There are 10 hidden switches. A switch that is on adds its own fixed numbers to the row, and there is some noise. The rows also spread widely along 14 directions, which tell nothing about the answers.
Some rows, each with its switches (1 for on, 0 for off) after it:
[ -6 -42  12   5   4  -8 -14  -1  -1 -15 -14  25   0   0 -30 -12 -46  -8
  21 -33   7  -3 -20  19 -15 -19  18  21 -33  28   6] => 1 0 0 1 0 0 0 0 1 0
[-14 -16  20 -15 -55   8  21  26 -18 -14 -10  29   7  15  -7   3  -9   9
  -1  18  27 -13   7  -9  18   5  -7 -39   5  26  -1] => 0 0 1 1 1 1 1 1 0 0
[-54  51  -9   5  -8 -20  39 -16  42 -16 -25  53 -62   2 -25  53  -8  22
 -15  -8 -28 -14  10  19   4 -21  -3  -7 -30  -6 -50] => 0 1 1 0 1 0 1 1 0 1
[-10   1  18  11  47   7   3   9  14 -24 -36   2  -9  -5 -12  20 -10 -11
  -5  -5 -23  -6 -21  -9 -11   0  15  10 -18   8   9] => 1 1 0 1 1 0 0 1 1 0
[  3  27  -2   0  47 -11  17  15  -1 -12 -14   2   5   7  -8  -1  24  -4
 -11  -8 -16  27 -20  -1 -26  -4  28   8 -18 -15 -24] => 1 0 1 1 1 0 0 0 0 0
[ -5 -13 -18   3 -20  -3  20 -59 -27  15 -17 -10  20  21  17  14  19  30
  -7  13  26 -12  28   2  11   3  -9   6  11 -30  22] => 0 0 0 1 0 0 0 1 0 0
[ 19  44  16 -14  -3  -1  25  16  16   0  -4   8   7  -7 -15  18  50   5
 -14  -7 -17  28  -4 -11  18 -17  22  26   5  -6 -31] => 1 0 1 1 0 1 1 0 1 0
[-18  13  12 -10 -16 -15  25 -15  20 -13  -8  23  -5  -5 -13  13  28  18
 -28 -15   5  -6 -11 -18  11  -7  -4  11  -7 -27   1] => 0 1 0 1 1 0 1 0 1 0
[ -5 -12  17  15  12  22  28  29  17   1 -20 -21   0   8 -25 -17  -2  -9
  11  -6  16  26 -11   4 -31  -7  -4  46 -20  40  -1] => 0 1 1 1 1 0 1 1 0 0
[-10  -8   9   4   4  -6 -12  -2 -11  15 -10   0  -4  -2  -8  10   4  10
   7  12  -9  -6  13   5  -3   5 -21 -12   9  -4  11] => 1 0 0 1 1 1 1 0 1 1
[ 52  32  16 -23 -40   2 -41   3  18  -3 -13  37  28   1 -21  19  -9   7
   1 -31 -16 -17  -3   8  17   4  14  15 -25 -10 -10] => 1 1 0 1 0 1 1 1 0 1
[ -8  10   7  -1 -23 -21  18  -8  -5 -17 -10   2  14 -13   2  -4  26  14
 -13  -9  11 -20  25 -14  35   4  -4 -36   2 -19   2] => 0 1 0 1 0 1 1 0 0 0
[-12  16  21   0   2   5   4  12   2  -6 -25   1  -7  -4 -10  21   9  11
  -8  13  -8  -9   2 -15   6   5  -9   2   7   1  -2] => 1 1 0 1 1 1 1 1 1 1
[-22  -8  20  -8 -32  -1  25 -11  32   1 -17  48 -19  11 -37  38   9  16
 -12 -18  -4   3  18  12  12 -18  -9   7  -9   3   2] => 1 1 1 0 0 1 1 1 0 1
[ -4  22  -2   5  -1 -10   2  -6  -6  18   9 -32  -1  -7  15 -15  28  10
 -12  18   6  -7   7 -20   4  34 -41 -15  21 -24  19] => 1 1 0 1 0 0 1 1 1 1
[ 25  12 -17 -11   0  -3 -21 -31   2   6  -3  17  16  -1  15  23  -5   9
  -6 -12 -11 -10 -16 -22   5   3  13  16 -11 -28  12] => 1 0 0 0 0 1 0 0 1 0
[-17 -10  32  -1  -8 -27 -35   6  10  -3   0  20   5 -16 -35 -17  22   5
 -19 -24  34  -1  13  -9   1   0 -36  -8 -21 -37  19] => 0 1 0 1 0 1 1 0 0 0
[-10  19  -1   2   3  10  46  17  33 -20  -4  17 -12   9 -10   9   1  -3
   4 -22   9  11  -2   4 -11  10  -4  -1 -48  15 -21] => 1 1 0 1 1 0 1 1 0 0
[-18  16   5  -4  -8  -8  44   7  36 -37  -1  23 -13  -8  -8   0   7   0
 -21 -25   8  -8 -31 -24   9   9   6  -1 -27  -1  -3] => 1 1 0 1 0 0 1 1 0 0
[ 16  14  24   1 -19  -6 -37  19 -29  18 -14 -19  15 -17 -17 -22 -11   4
  12   6  -2  -5   9  12  13 -12   5  24  28  22 -18] => 1 1 0 1 0 0 0 1 0 0
[  3  13   1 -14   1  -5  45  -2  28  -6   6  15  -9   9  -3   1  31  -1
 -23 -11 -24   5 -32 -11  -3  12   4  12   5  -8   2] => 1 0 0 0 0 0 1 1 1 0
[-18 -33 -13  11   8  -6  28 -16   4  -7 -13   8  -3   3   0   0 -29  -1
  15 -16  -5  -6   3   6  -7  -3   7 -16 -17  19  29] => 1 1 1 0 1 0 1 0 0 1
[-12   2  -2  -6 -17  13  15  -6  11   1 -12  30  -7  13 -17  35 -14  20
   8  -6   7  11  -6   4 -11 -15   8  27 -25  12 -23] => 1 0 0 1 1 1 0 0 0 1
[-19 -26  13   1  -9   1  -1  16  -2  -8  -7  17   1  -9 -17  -3 -19  -7
   9  -8  21   5   0  -9   1 -16   0   1 -14  22  12] => 1 0 1 0 1 1 1 0 0 0
[ -8  29  25  12  38  -7 -21   6 -21 -21 -55   7  -2  -4 -17  39  -2   0
   9   6 -25  -2  47  18  20 -17  23 -24  -7  -3 -22] => 1 1 1 0 0 0 0 1 1 1
[  3  20   5   6  -4   9   7   2  18 -11  -9  -8   3  -3  -5   6  10  -2
  -4   5  14   3 -10 -18   5   1  -3  22 -14  -1   7] => 0 0 1 1 0 0 1 1 0 1
[  6  16 -48   3   7   2  17 -55  16 -28 -16  13  14  22  38   8 -24  12
 -13 -26  14 -32 -32 -36 -28  28  -7   7 -60 -42  21] => 1 0 1 0 1 0 1 0 1 0
[ 11  18   8  16   0  26  45  -2   6 -13 -33 -39  22  10   3   3  28   3
   1   0   6   7  14  -6   3  -6   2  31  -2  17 -15] => 1 0 1 1 0 0 0 0 0 0
[  2  -5 -16  15  -4  13  29 -18   2  -1 -15 -10   4   4  18  13 -18   3
  20   2  -2 -20  17   6   9  18 -10 -18 -13  19  19] => 1 1 0 1 0 0 1 1 0 0

New rows, each followed by its switches (1 for on, 0 for off):
[ 33  -1  20  -1  -2  15 -29  -2   9   7 -19  -3  30   0  -8  11   4  -6
   4  -6  -5  -4   4  -4   4   9  -5  10  -8  -7  42] => 1 1 1 1 1 0 1 1 0 1
[  8   0  32 -13 -46   3 -46  11  -1  -6  -8  24  15  -3 -24  -1 -18   9
  -5  -8  39  -6 -12 -23   6   1 -18  22 -12  -5  14] => 1 1 1 1 0 0 1 1 1 1
[ -9  -8  18   7  27 -33   0  -7 -25 -29 -35  -2  18 -14 -14 -17  14  -4
  -8 -18   4  -8  14   3  20 -15  31 -12   0 -16  16] => 1 1 1 1 0 0 1 1 0 0
[  4  -2  -1   2  -8  12  30  -5 -21  -6 -26  -2  21  20  16  25  14  14
   4  19   9  -5  39  -6  16  22  -4 -47   1  -3  16] => 1 1 1 1 0 1 1 1 0 1
[-11  -4   8   5  -4 -35  -4  -2 -30  -4 -26  -2   7   2 -11 -22  -6   9
   1  -6 -22 -25  23  27   6  -2   8 -49  14  -1  -6] => 0 1 1 1 1 0 0 0 0 1
[ 26  43  -3   6   6   8   8 -34  31   5  -9  -9  15 -15  14  42  45   2
  -6 -10  -9  -5  35  -9  39   9 -12   3 -16 -38  25] => 1 1 0 1 0 0 1 1 0 0
[ -9 -27  10  12  12   4  32   5  23  -2  -7 -20   2  -1 -18 -20   2 -10
   9 -30  -2  15   2  10 -10  -7   1  20 -10  31  15] => 1 1 0 0 1 0 0 0 0 1
[ -3  36   7   0   2  11  38   0  31 -37 -36   2   4  13   2   9  15  13
 -31 -13 -21 -25 -28 -27 -18  19  -5  10 -13 -17 -11] => 1 1 0 0 1 0 1 0 0 1
[  3   5   3  -5  -2   6  24   4  18  -2 -11  12  -2  10  -2  10   5   6
 -14   2 -23  -3 -20 -17 -12  12  -5  -5   3  -1   9] => 0 1 1 0 0 0 1 0 1 0
[ -7  -5 -19  15   1  -2   7   9 -40  17  -9 -37  -4   2   5 -36 -39   2
  29  19   1   0  -1  18 -17  -3  12  22  16  48 -32] => 0 0 0 0 0 0 0 1 0 0
[-28 -32  -4  18  29   3   9   6  -6  -8  -1   1 -10  -8   8   6 -27  -9
  23   5  19   2  20 -10  -4  16 -21 -45 -26  15  30] => 1 1 0 0 0 0 1 0 1 0
[ -9  22  12 -20 -22 -28  -1   4  -2 -27  18  32   7 -23  -2   0  25   5
 -20 -11  29   3 -10 -34  38  -2   8 -21  -9 -33  -1] => 1 0 0 1 0 0 1 0 1 0
[  5  -4  30  15   2  27  -8  17  20  12 -18   2   0   1 -26  36   1  -6
  29   1   1  21  44  18   4  -7 -28  -2 -23  24  10] => 1 1 1 1 0 0 1 0 1 1
[ -4  16  13  -4 -18 -17  -2 -22  18 -19 -18  26   1 -21 -18  21   3  14
 -10 -25   2 -13  -8 -12  28 -26  19  29 -16 -16  -3] => 0 1 0 1 0 0 1 0 1 0
[  8  32   7 -12  -1   1   9  18  23 -21   0  22  -4  -3  -4  16   8 -14
  -2 -11 -12   5  -7 -11  18   4  11 -15 -23   2  -6] => 1 0 1 0 1 0 1 1 1 1
[ 39   3  32   6  27  23   1  31  22  -9 -23 -30  19  -5 -11  -1  21 -31
  12  -7 -40   1   4   3  12  11   4   7   4  28  19] => 1 0 0 0 0 1 1 1 1 1
[  3  -9  12   0 -30  16  47 -16   9   0 -28 -14  12  25  -4  -3  21  16
 -15   0   2  -9   6  -7  -1   6 -16  25  15  10  13] => 0 1 1 0 0 0 1 1 1 0
[-25  -3 -18  22   9  12  59 -25  16 -12 -19 -28 -12 -13  17   9 -10  -3
  13  -8   9  -4  12 -16  19 -14   7  25 -15  33  12] => 1 1 1 0 1 0 1 1 1 0
[ 48  -6  -7  -4 -27  36  11  11  52  11  23 -11  24   2  20   2  -6 -21
  10 -21 -15  -6  -7 -27  11  40 -28 -29 -19  25  49] => 1 1 1 0 0 1 0 0 0 1
[ 20  21   6  -2  -9   9  12  19   5  -9  -2  -8  25   4   2 -11  17   5
  -1  -5  19  10   1 -16  -6  19  -6   1 -19  -4  -9] => 0 1 0 1 0 0 1 0 0 0
[ 10  39 -27  -5 -19  19  22  -9 -26 -34 -36  -6  22   6  42  19 -44  26
   0  19 -10 -37 -32 -43   5  11  44   6   5  15 -29] => 1 1 0 0 1 0 0 0 0 1
[ 33  32  15 -27 -12   1 -13  -8  14   3  -5  21  20  -9   4  34  29   3
 -22   1 -30  -1 -15 -28  33   1  21   5  22 -28  29] => 1 1 1 0 1 0 1 1 1 1
[-20  -9  -8  12   8 -16  22  -9 -14   2 -11 -13   1  13   5 -20  12   5
  -5 -11  15  -4  40   5  -5  18 -26 -42  -8 -10   7] => 1 1 1 0 0 1 0 1 0 0
[ -7 -29  15  12  -7  -6  19   9  50   2  25 -35  -3 -17 -14 -48  16 -23
  -2 -39  13  -1  -7 -12   3  20 -45  -5 -17  17  47] => 0 1 0 1 1 0 0 0 1 1
[  1  33  12   4  17  -1   5  36  21 -42   0  13   1 -26   1  13   0 -27
   6 -17  15   9  13 -23  38   7  15 -48 -47   8  -4] => 1 1 1 1 0 0 0 1 0 0
[ 21  27  -2   0  21  -6 -19  -6  21  16  10 -14   3 -19   0   9  23  -4
  -3  -1  -8  14  -8 -16   8  10  -5  20  -7 -24  22] => 0 1 0 1 0 0 1 1 1 1
[-36 -36 -10  30   7 -16 -18 -36  -4   0 -14  -7 -11 -20  -4  -6 -41   4
  21 -15  22 -24  26   5   3  -6 -27  -8 -19   2  39] => 1 1 0 0 0 0 1 0 0 1
[ -6  22  -8   9  33 -23 -21   3 -15   1 -16  10  -7 -31   3  28 -14  -3
  19   4 -32  -1  30   6  26 -18  28 -39  -3   0  -2] => 1 1 1 0 1 1 1 0 0 1
[  1  24 -21  -6  10 -24   2   2 -10  -6  10  32  -4 -14  14  18 -10  -4
  12   1 -16  -2   2   2  18   2  21 -55 -20  -9  -5] => 1 0 1 1 1 0 1 0 0 0
[-33 -11  19 -10 -40  -7  19  18   3   7  24  23 -18 -12 -21   8  17   4
   6   4  34  22  33   0  37 -12 -16 -19   8  18  -2] => 1 0 0 0 0 1 1 1 0 1
[ 11  37  -8  11  11  -8   0  10   3  -8  -6 -28  -3 -17  14 -17  -8 -19
  11  -6 -22 -20   2   0  17  10   0 -19  -9  18 -15] => 1 0 1 1 1 0 0 1 1 0
[ 16  16  32   3   8   2 -44  24 -17   7 -27 -10  18 -26 -14   6   1  -7
   4  17 -21  -4   9  -7  15 -19  10   8  25   6   8] => 0 1 1 0 1 0 1 0 0 0
[  8  26   1  11  35  13 -11  16 -14  12 -25 -16   2  -5  -1  17 -15   4
  14  15 -20  16  -8  -5 -22  -9  15  28  -3  17 -22] => 1 1 1 1 1 0 0 0 1 0
[-13 -11  29  -4  -4  28  18   6  15 -28 -35  21   4   2  -1  42   4  10
 -22  14   1 -13 -19 -49   6   5  -5   4   3   0  26] => 1 1 0 0 0 1 1 0 1 0
[-16  16  -2  18  -8  -1  -1  -3   8  10  11 -11  -8 -40   1  18  -1  -3
  18   0  26  16  33 -14  41 -22  -7  -2  -9  15   3] => 1 1 1 1 0 0 0 0 0 0
[ -8  10  -1  -6  -4  -3  26  -5  38   8   3  25 -13   0 -23  16  12   7
  -6 -27  -7  25 -11   2 -11 -16   2  32 -19  -3  -2] => 1 1 1 0 1 0 1 0 0 1
[ 26  24 -12   2   2  -6  -4  -7   2   3   0 -17  18  -2  15 -19   1  -1
  -2 -14  -7 -14  -6  -5   0  28  -6  -9 -10 -11   5] => 1 1 0 1 0 0 0 1 0 0
[-13 -32  13  -1 -61  -1  29  -8  -8  27 -11   0  -6   3 -16 -10 -16  17
  14   3 -12 -17  25  25  18 -20 -15   1  39  50   3] => 0 1 1 0 1 0 1 0 1 0
[-44   8   7  12   2 -10  12 -15   2 -17 -15  11 -14 -14 -15  17  12   6
  -5  -5  52  11  20 -12  16 -25 -11  20 -29 -15  -1] => 1 0 1 1 1 0 1 1 0 0
[ 15  22 -13  -3  -4 -27   4 -13  11   2  12 -18  11 -25   0 -32   9 -13
   6 -43   3   9  10   1  31 -18  26  18 -16   4  -6] => 0 1 1 0 1 0 0 1 1 0
[  0  -8  -2  10  -8  14   4   7   3 -12  -4   1  12  11  -4  -8 -20  -4
  15 -14  40  10   1  -8 -17   7 -14   2 -45  13   0] => 1 0 1 1 0 0 0 0 0 0
[-16   4  31  11   3   9   1  15  31   9 -30  -5 -28   9 -44  -4  -5   4
 -15  -2 -24  -1 -28   3 -39  -6 -32  58  10  19  -6] => 1 1 1 0 0 0 1 1 1 1
[-17  -5  -2  -4  -2 -15  41  -4  11  -2   8  11  -8  -3   4   3  29  -1
 -17   2   0   7  11 -13  21  11  -6 -40   8 -13  29] => 0 1 1 0 0 0 1 1 0 0
[ 18  13 -24 -11  20  -4  -8  19   3 -11  15  18  -1 -13  20   6 -40 -23
  15   1 -28   1 -41 -18   7  12  43 -28 -14  20  12] => 1 0 1 0 1 0 0 1 0 1
[  5  -5  12  -1  31 -17   8 -17  10 -27 -18   6  11 -22  -7  14  22  -7
 -11 -13 -14  -1 -22 -19  24 -19  37  17  -3 -21  30] => 0 0 0 1 0 0 1 0 1 0
[  4   8  27  -9  -4   4  10  21  15 -10 -20  20   3  17 -20   0  12  -1
 -17 -10 -10  -4 -15  -3 -17  17 -16  -8 -12  -3   2] => 1 1 1 1 1 0 1 1 1 0
[ 22  -3  21 -15 -31   9  12   5  10   7 -22  14  17  12 -17   7   8  12
  -1 -14 -29 -12   7  11   5  -2   1   9  10  15  -5] => 0 1 0 0 1 1 1 0 1 0
[ 11 -15  -7  15 -39  20  23 -23   2  -2 -25 -28  13   6   7 -18 -40   9
  25 -15  11 -37   3   6   2   9 -12  34  -9  43   5] => 1 1 0 1 0 0 1 1 1 0
[ -8   0 -27  15  11   1  41   3 -11 -20 -16 -10   3   5  17 -17 -36   0
  22  -9   3  -7   1  -2 -13   7  16 -16 -26  33 -15] => 1 1 1 0 0 0 1 0 0 0
[-31 -21  26   3 -42   9  36   4   9 -16 -23  -9   0  -4 -14 -11   4  14
 -10  -5  23 -20  11 -21  17 -11 -23  14   9  28   2] => 0 1 0 0 1 1 1 0 1 0
[ 14  45   2   1 -22  11   3  15  13  -7  -3  -6  11 -16   6  19  13  -2
  12   0   7   1  25 -14  32  -2  -5 -11 -19   8 -18] => 1 0 1 1 1 1 1 0 0 1
[ 36  19  13  -8  -9  23  25 -11  15 -11 -31  -4  34  22  -5  15  26   3
  -6 -26  -3  12  11  -4   8  -4  19  39 -14   0  -6] => 1 1 1 0 0 0 0 1 1 0
[ -1  31  14   3  28  18   7  27   5  -6 -11 -10   5 -14   8  21  21  -5
  -5  19   3  25  -1 -40   1   4  -2   4  -3  -3   3] => 1 1 1 0 1 0 1 0 1 0
[ 13 -19  13  -3 -15  18   9   6   8 -12  -2 -10  20  -5   3   1  -3 -14
   9   4  22   4 -14 -26  21   2   9  11  -7  21  41] => 0 0 1 1 1 0 1 1 1 1
[-43  -5  29   6   3 -46 -15  12 -23 -27 -30  10 -13 -11 -37 -35  -9   9
 -15 -12  10 -23  -1  13  -3 -12   2 -12   1  -9 -14] => 0 1 0 1 1 0 1 1 0 1
[-17  12  39  10   8   9  12  38  31  -2 -22   3 -24  -6 -52   5  17  -6
   3 -11 -12  23   5  15 -12 -28 -13  46 -12  31 -42] => 0 0 0 0 0 1 1 0 1 0
[  6   7  13  -1  19  12  13  34   9   2 -22  13  -4  30 -12   2   1  -7
  -4  11 -34  -1  -4  15 -38  30 -20 -36  -9   8   1] => 0 1 1 0 1 0 1 1 0 0
[  8  23 -11   9  20  -2  19 -38  24 -13 -32  14  -4  -1  -4  42  -3   3
   5 -29 -21  -5  11  11  17 -19  30  20 -36  -5  -6] => 1 1 1 1 0 0 0 1 1 0
[ 28  27 -13   6  32   9  -1   0  15   3   1  -5  10   2  12  23  14 -17
  11   0  -8  18  11   0   4  14   6 -16 -34 -11  10] => 0 0 1 1 0 0 0 1 0 0
[ 22 -15  18   1 -21   4 -18 -15  -7  -2 -33  -7  23 -11  -6  -1 -24  -2
   9 -10 -17 -36  -4   1  24 -11  13  20  14  21  34] => 1 1 1 1 1 0 1 1 1 0
[ 26   2  17 -26 -50 -36 -14  21 -31 -12   8  10  29 -16   3 -49  -9   2
  -6 -12 -22 -41 -17  -6  35  19  16 -55  37   8   3] => 1 1 0 1 0 0 1 0 1 0
[ 12  -6   2  -3 -23  -1  42  11  21   3 -11  -8  -7  14 -19 -20 -12   3
  10 -25 -32  -9 -11  25  -3   3  15  14   0  50 -26] => 0 1 0 1 0 1 0 1 1 1
[  6 -27 -17   0  -6 -14  -8 -34 -18   5  -4   9  12  12   4 -11 -22   6
  14  -9  17 -15   1  12  -6   9  -1   0 -21 -10  25] => 0 0 0 1 0 0 1 1 1 0
[ 33  31  11  -9  -2  11  -7  52  25   5  22  -3  15  -2   3 -11  19 -17
   5 -10  -7  15   6 -17  -2  42 -31 -51 -26   2   3] => 1 1 1 1 1 1 1 0 1 1
[  5  28 -10  10 -21   4  17  -5  19   8  -8 -15   3  -4   7   7   6  10
   8  -5  -2 -12  26  -2  11   9 -22 -13 -15   5  -6] => 0 1 1 1 1 1 1 0 0 1
[-16  -5  39 -24 -28   3  38  16  19 -15 -11  42  -2  28 -29  17  46   6
 -30  -2   9  14   7  -4   7   0 -15 -16  -1 -12   4] => 0 0 1 0 1 0 1 1 1 0
[ 14  -4   6   1 -35  19  24 -10  10  -8 -14   2  19  17  -7   8   6   4
  21 -19  33  -1  42  13  20   3 -13   5 -39  16  -8] => 0 0 0 1 0 1 1 1 1 0
[ 15 -16   5  -4  13 -10 -17  29 -20  16  14  -4  18 -16 -17 -23  -1 -13
  28  -6  13  34   5  12   0 -15  24   9  -9  21  -1] => 0 0 0 1 1 1 1 0 0 0
[ 23  10 -18  -3  -8  16  24  -3  33  14  15 -16  -4 -10  20  11 -13 -13
  17  -3 -36  -7 -10  -8  24  16   8  -6   1  35  21] => 0 1 0 0 1 0 0 1 1 1
[ -8  -6  -3   5   7  11  20   2  15  -6  -4   6  -4  -3  -2  14 -17  -5
  13 -11   8   8  -4  -1   0   0   9   7 -28  23   6] => 1 1 0 1 1 0 0 1 0 0
[ 11  28  -1   8  -4   0  36  -4   9 -13 -22 -11  12   3   2  -2  12   3
   8 -24  -9  -6  24  10  10  -1   3  -4 -23   8 -22] => 1 1 1 1 1 0 1 0 1 0
[ 24 -30  17 -12 -13  -2   4 -10 -15  18 -12  13  32  26 -10  -5  20  11
  -7  -7  -7   3   5   9 -13  15 -10 -13  14 -16  35] => 1 1 1 1 0 0 1 0 1 0
[ 12  23  16 -21 -50   1  24  16 -14  -2 -13   2  24  27  -8  -8  28  22
 -11  -4  17   6  24   0  13   9   1 -13   5   4 -35] => 0 1 1 1 1 1 0 1 1 1
[ 16  -8   9 -10   5   1  -3   5  11  13   0  25   0   5 -12  20  -4  -5
   3  -7 -18  15 -13   4   0   2  12  -3  -5   8  18] => 1 1 1 1 0 0 0 1 1 0
